The first 9 rows are patterns. Each new row is the sum of 2 different patterns, raised or lowered, with some noise. Before adding, each is slid sideways (what falls off one end comes back at the other) and multiplied by a number that may be negative. Names go in the order of the patterns.
Some rows, each with the names of its patterns after it:
[  5   9 -11   2  10  -2   0  -5 -31  19   3  -4   8  23   8   3 -14  11
  -2   0  -7   0   8  20 -20 -16  -3 -11  -1  11  17  12   0]  (0)
[ -6   3  -5   6   3  -4 -19  -9  -2  10 -19  -1 -14   9  24  17   0 -10
  37   3  23   7   0   3   4   3  32  10 -15   8  20  -7   5]  (6)
[  2  -1  -4   7  28 -13  20 -17   0 -20  10   1   6  12  -4 -37  35  -7
  -7   2  16   8  13   9   6  -4  -3  -3   9  -5  -8  -2  16]  (5)
[  9  -5  -7 -10   4  -1  22  37  -7  10  -8  21 -24   2  -5  -4  28 -15
   5  13 -11 -37  -8  21   3 -14  15  14  -9   2  -1   1  -5]  (8)
[-17   5  20  23   3   2  -5   1   2   7  31 -19   8  19   9 -16  -4   3
  10   1  -8  11   5  -1  -8  -4  -1   6 -11  -3  -4  -4  27]  (1)
[ 37  -1  28  -9   5   3   4 -26   3 -10  -3   3 -10  -1 -20 -35 -10  20
   9  -5 -14  -8   4   6  16  -2  -9  -1   2   3 -23  -3  16]  (7)
[  0  -6   4  -5 -37  22   4 -37  13  -8  -4  -7  27 -18 -37  27   4   2
   5  -9  15  -8   5  -9  20   4   9   9  17  -5   2  18  -3]  (4)
[ 22  -5   0  -8  -5   4   2  -1 -18  25   4  -1  10  29  10  -8  11 -15
  14 -14   7  -3  -1 -11  -9   5   8  -2  -2   0  17   2 -24]  (2)
[ -1  34  -2 -11   0 -20 -21  16   2  15  17   3  -7   3  20   6 -14  37
 -17  30  13  36   8 -23 -12 -13  -9  -4   4  19 -17 -10  -6]  (3)

New rows. What belongs after each?
[-32  -1   7   4 -16 -42 -19 -34  13 -13 -26  17   0  14   6  22  -4 -20
 -25  -7  13  -9 -27  -2 -22 -16 -10 -13  17 -25 -20   4 -31]  (7) (3)
[-34   1 -24 -22 -20 -18 -10 -12 -41  -3  14 -16 -18   1   1  32 -23   3
  -2  -9 -17   8   3  16 -17  16   3  18 -11 -31 -36  16  22]  (0) (6)
[  7 -24   1 -13  13  29 -23   6  27  -2 -20   7  -9   2 -14 -14  -3 -39
  12 -10 -50  -1 -10 -22 -19  12 -29 -24  -3  -1  12  24 -16]  (1) (4)
[-20 -12  17   7  -5  40  -2  11 -15  -5 -18   9  13   2   4 -16 -32  32
  14  27  -7  19  -1  33 -15  10  -4  -1  23  -8   1   2 -12]  (5) (8)
[-18  36  37  11  49  17  21  13  49  19  -1  56  32  48  36   5  15  22
   9  32  43  34  34  54  45  35  30  44  33  31  45  64  39]  (7) (4)
[-19  -7   4   8  -5 -11  13  17   1   0 -13   5  -3   8 -14  -6   3  25
   0  31  25  -4   3   5  -5 -13  -2  -3  -4  12 -16  -5 -15]  (8) (7)
[-40  -9 -22  -4 -35 -16  -1 -15 -37 -57 -14 -38 -11 -22 -19  -4   4 -40
   6 -17 -23 -19 -15  -1  19 -10 -50  -8 -12  -2  -3   3 -17]  (7) (2)
[-28 -26 -34 -49 -13   9 -58 -35 -58 -72 -13 -52 -16 -54   0 -51 -29 -33
 -67 -34 -34 -39 -39   7 -29 -49 -40 -10 -12 -67 -32   0 -45]  (8) (4)
[  1  -8 -29 -18  28 -13 -12   4 -11  11  -8  15  20   7 -13   2   7   8
   2  10 -10  -3 -11 -21 -18  -4   1 -19  -5 -38 -42  -4 -28]  (6) (7)
[ -5  -8  36  25  52  -1   5  -7  23 -17  38  12 -15  38   4  -4  17 -18
 -38  -9  22   6 -18  -8   9 -12   6 -21  -3 -18  16  20  12]  (6) (8)
[-19  34   2  -2   6  32   9  45  10 -12  20  24  15  38   8 -12  -4  18
  25  11 -15 -10 -16  21  -5   4 -11  10  44  29 -10 -41  42]  (6) (7)
[ -7 -22 -30  -8 -21  -2  -3 -55 -36 -14 -17 -67 -27 -41 -20 -25 -23 -21
 -16 -46 -40 -20  -8 -21  -6 -17  -9 -31 -29 -30 -24 -21  -9]  (0) (6)
[-11  22  26 -10  -6 -13  16  33  36   4  -5  33   9  30  -7  11  22  42
   9  55  10  -6  14  31 -24  10  -7   8   4   4   7 -19 -43]  (6) (7)
[-16  -5   4   4  19  -4   1  -3 -22 -26   5  -9 -25  28   3 -48   4  -2
  -6 -24  51 -37 -20  31  32   0 -20 -24  -4 -21  -1 -12  30]  (4) (3)
[  3  19  21 -14  30  17  26  25  43  18  30  10  34  17  -3  24  17  13
  23   0   1  31   8  14  20   5  44   9   8  14  19  23  31]  (0) (1)
[  8  -2   1 -25  25   4 -26  -3   2  11   7  14  46 -21 -20  59 -12   1
  10  27 -17  27  38 -18   8   6  -1  20   2  21  10  15  -4]  (1) (4)
[-24 -39 -11 -15 -13 -20  -6  18 -31 -37   9 -22  -6 -17 -33 -28 -19  26
 -38  -2 -27 -23 -18 -33  -6   9 -38 -23 -15 -24 -41 -35 -19]  (5) (4)
[-32 -29  -4 -37 -27  -8 -31 -26  18   2  -3  -8 -23 -16 -12  -1 -20   8
 -26  -4   6   5   2   5  -8 -16 -22 -24 -11 -18 -46  -5 -17]  (4) (3)
[  6   3   6 -13   6  -1   4  18  20   7  18  25  14  40  27   7  10   5
  11  29  17  25   2  28  12  17  -9   9   4  28  14  -5   3]  (6) (1)
[ 14  21  11  19  45  15  -7   6   0  28  10 -13  -9  -6  15  18   7   0
   2   5  20  -7 -37  -1  -1  20  -2  -7   3  41  -6  11  12]  (1) (7)
[ 19  -4   3   6  24  25  -6  27  -3   8 -16   8  25  23  23  11 -29  29
 -13  -8  12  25  11  25  14   2   6   4   6  42  -4   0  12]  (0) (5)
[ -7 -15  16  -1   0 -19   6  16 -23 -11  24 -10  21 -15 -14 -25   2  23
 -14   0   2  -7   7  -8  -9  -7  12 -20  -8 -17 -35  -5   5]  (0) (4)
[  6 -10  -8   9 -26  26  -8 -13  -6  14  17  22   0  -7  -1  -8   4  12
   5   3 -13  -3  19   6   1   0  -7  22 -12 -41 -23 -24   3]  (1) (7)
[-29 -29 -22 -29 -17 -38 -25 -20  -4 -31  -3 -45 -25 -24 -22 -21 -32 -29
 -17  -9 -26 -27 -45 -53 -28 -12   1 -40 -29 -13 -17 -33 -18]  (1) (7)
[ 16  -5 -23   3  -8   0   5  27  19 -12   9  14   5   8  18  30  -2  -3
   9  16  22   2  20  11  28  33 -22  13  -2   6   6  -2  15]  (0) (4)
[-23 -11  -5   9 -26 -29 -12   6  -9  -3  -1 -23   3 -45 -26 -14 -19 -39
 -38 -10 -13 -24 -12 -26 -30 -37 -19  13   3  -7 -12  -8 -15]  (2) (3)
[-10  74  21  -4  16  19  15 -13  28   4  30  15  26   9  30  18  24  19
  13  -9 -23  16   2 -10  12  40 -22  28   9 -15  22  31 -11]  (8) (4)
[ 18  27  11 -11  -2  19   4 -19  18 -18   6   4 -19  21   6 -18   3  29
   6  -7   3  11  19  10   4   8  13  21   3   4   8  -5  21]  (0) (6)
[-27 -21 -22 -24 -16 -22 -18  -7 -38   5 -51   7 -31 -30 -39 -15  31 -24
 -16  -4 -20 -41 -39  13 -10   7 -25 -30 -14  -7 -10  13   4]  (2) (3)
[  9  -1   9  -1  -9 -13  -4  -4  -2  -7   9  -5  -4  18 -13  21  -2  27
 -13  -1 -21   5   5   5  29 -19 -25  41   0 -19   3  11   8]  (5) (1)
[-22 -33 -28 -47 -83 -13 -36 -47 -34 -16 -33 -33  -9 -64 -46 -16 -36 -18
   5 -33 -35 -34 -19 -50 -26 -16 -30 -20 -15 -30 -33 -16 -24]  (8) (4)
[ -3 -22 -15  -5 -10 -21 -17  -8  -3 -23 -36 -10 -26 -12  18 -17   2  11
  10  -9 -18 -15   5 -12  -4  15 -50   8   7  -6 -16  -1   2]  (0) (1)
[-29 -45 -17  27 -10 -29  -2   6 -19 -31 -12   6  21  -2  17 -26 -14  -5
  -9 -16  29 -29  -6 -18  -3 -33 -22 -49 -19  41 -21  -8 -11]  (8) (7)
[ 13   3  41  -5 -10  16   5   7  30  16 -13  15  28   7   5   6 -18 -34
  10   1   4 -28  18  -2  16  -6 -30  10   5   6  27  47   5]  (6) (8)
[ 14 -29 -14 -18   4 -19 -12 -12 -20  -7  -4 -11 -13 -26 -21  -9   3 -24
 -19   6  -9 -20  -6  -1  -5 -15 -10  -1 -13 -16  -2 -33  17]  (8) (1)
[-27 -20 -35  -8 -27 -27 -48  -1 -36  -4 -20   2 -30 -19 -40 -33   6   5
 -47 -15  -6 -15 -37 -27 -25 -19 -48 -17 -10 -28 -53 -21  -5]  (5) (2)
[  3 -52 -19 -39 -29   9  -9   0 -10  -3 -15 -31 -16  -9 -14 -11 -59 -15
 -18  -2  18  16 -28 -22   2 -22  -1  -7 -16 -27 -19   3 -27]  (6) (3)
[-40 -37 -22 -10 -31 -14 -35 -33 -20 -19 -24 -25 -11  27 -64 -41   7 -46
 -21  -7  -4 -30  -8  16 -44 -39 -24 -21 -19 -33 -19 -53   0]  (0) (4)
[ 18  21   1   0  15  16   1  -5  16   4 -14   8  36 -28   7   6   6 -27
  -4   7  -1 -22 -14  -2   6 -20 -14 -22   1  21  -5  -8 -17]  (6) (1)
[ 24 -21  13  19  10 -31  12  10 -30  31 -31   1 -42 -29  24  36  30  16
  -2  -3  -4  34  34  15  -4 -23  12  17 -12  30  45  26  11]  (7) (3)
[-16   2  23  50  -3  39   1  14  33   2 -13  31  18  13  24   0  16  -6
 -19  29  16  27  17   9 -11  12  20  34  14  -4  21  16  15]  (1) (7)
[ 29   6  30  16   1  -4   0   5   7   7  18 -20  17  12   5  45  16  -8
  -5 -19  -3  15   5  31  22   5   5  14  26  44 -14  40   1]  (0) (3)
[-16 -14  24  -9 -15   0  -7  -3   8  -2 -13  -2   4  32 -25   6   2 -12
   8  -3   4 -16  25   2  34 -14 -20  32  -3 -22   5  34  10]  (8) (1)
[ 21 -34  -5 -15   9  -4   6 -18 -13 -17  27 -19   1  -3  22   5  15   8
   5   4  21   6  12 -13  11   0  29  -5 -18 -13   8  34 -44]  (6) (5)
[  3  12  34   8  -1  14  14  21  34  -8   1  13  28 -19   9  28  53   2
  18  14  21  14   3  16  16  32  34  32   1   1  -4  12  12]  (0) (1)
[ 28   6 -13  14   2  34 -33  -5  -5  -8 -15   4  13  17  -6  -2  11   8
   8 -12  15  -6  -3 -33  14   8  -2   8   0  32   6 -17  18]  (0) (2)
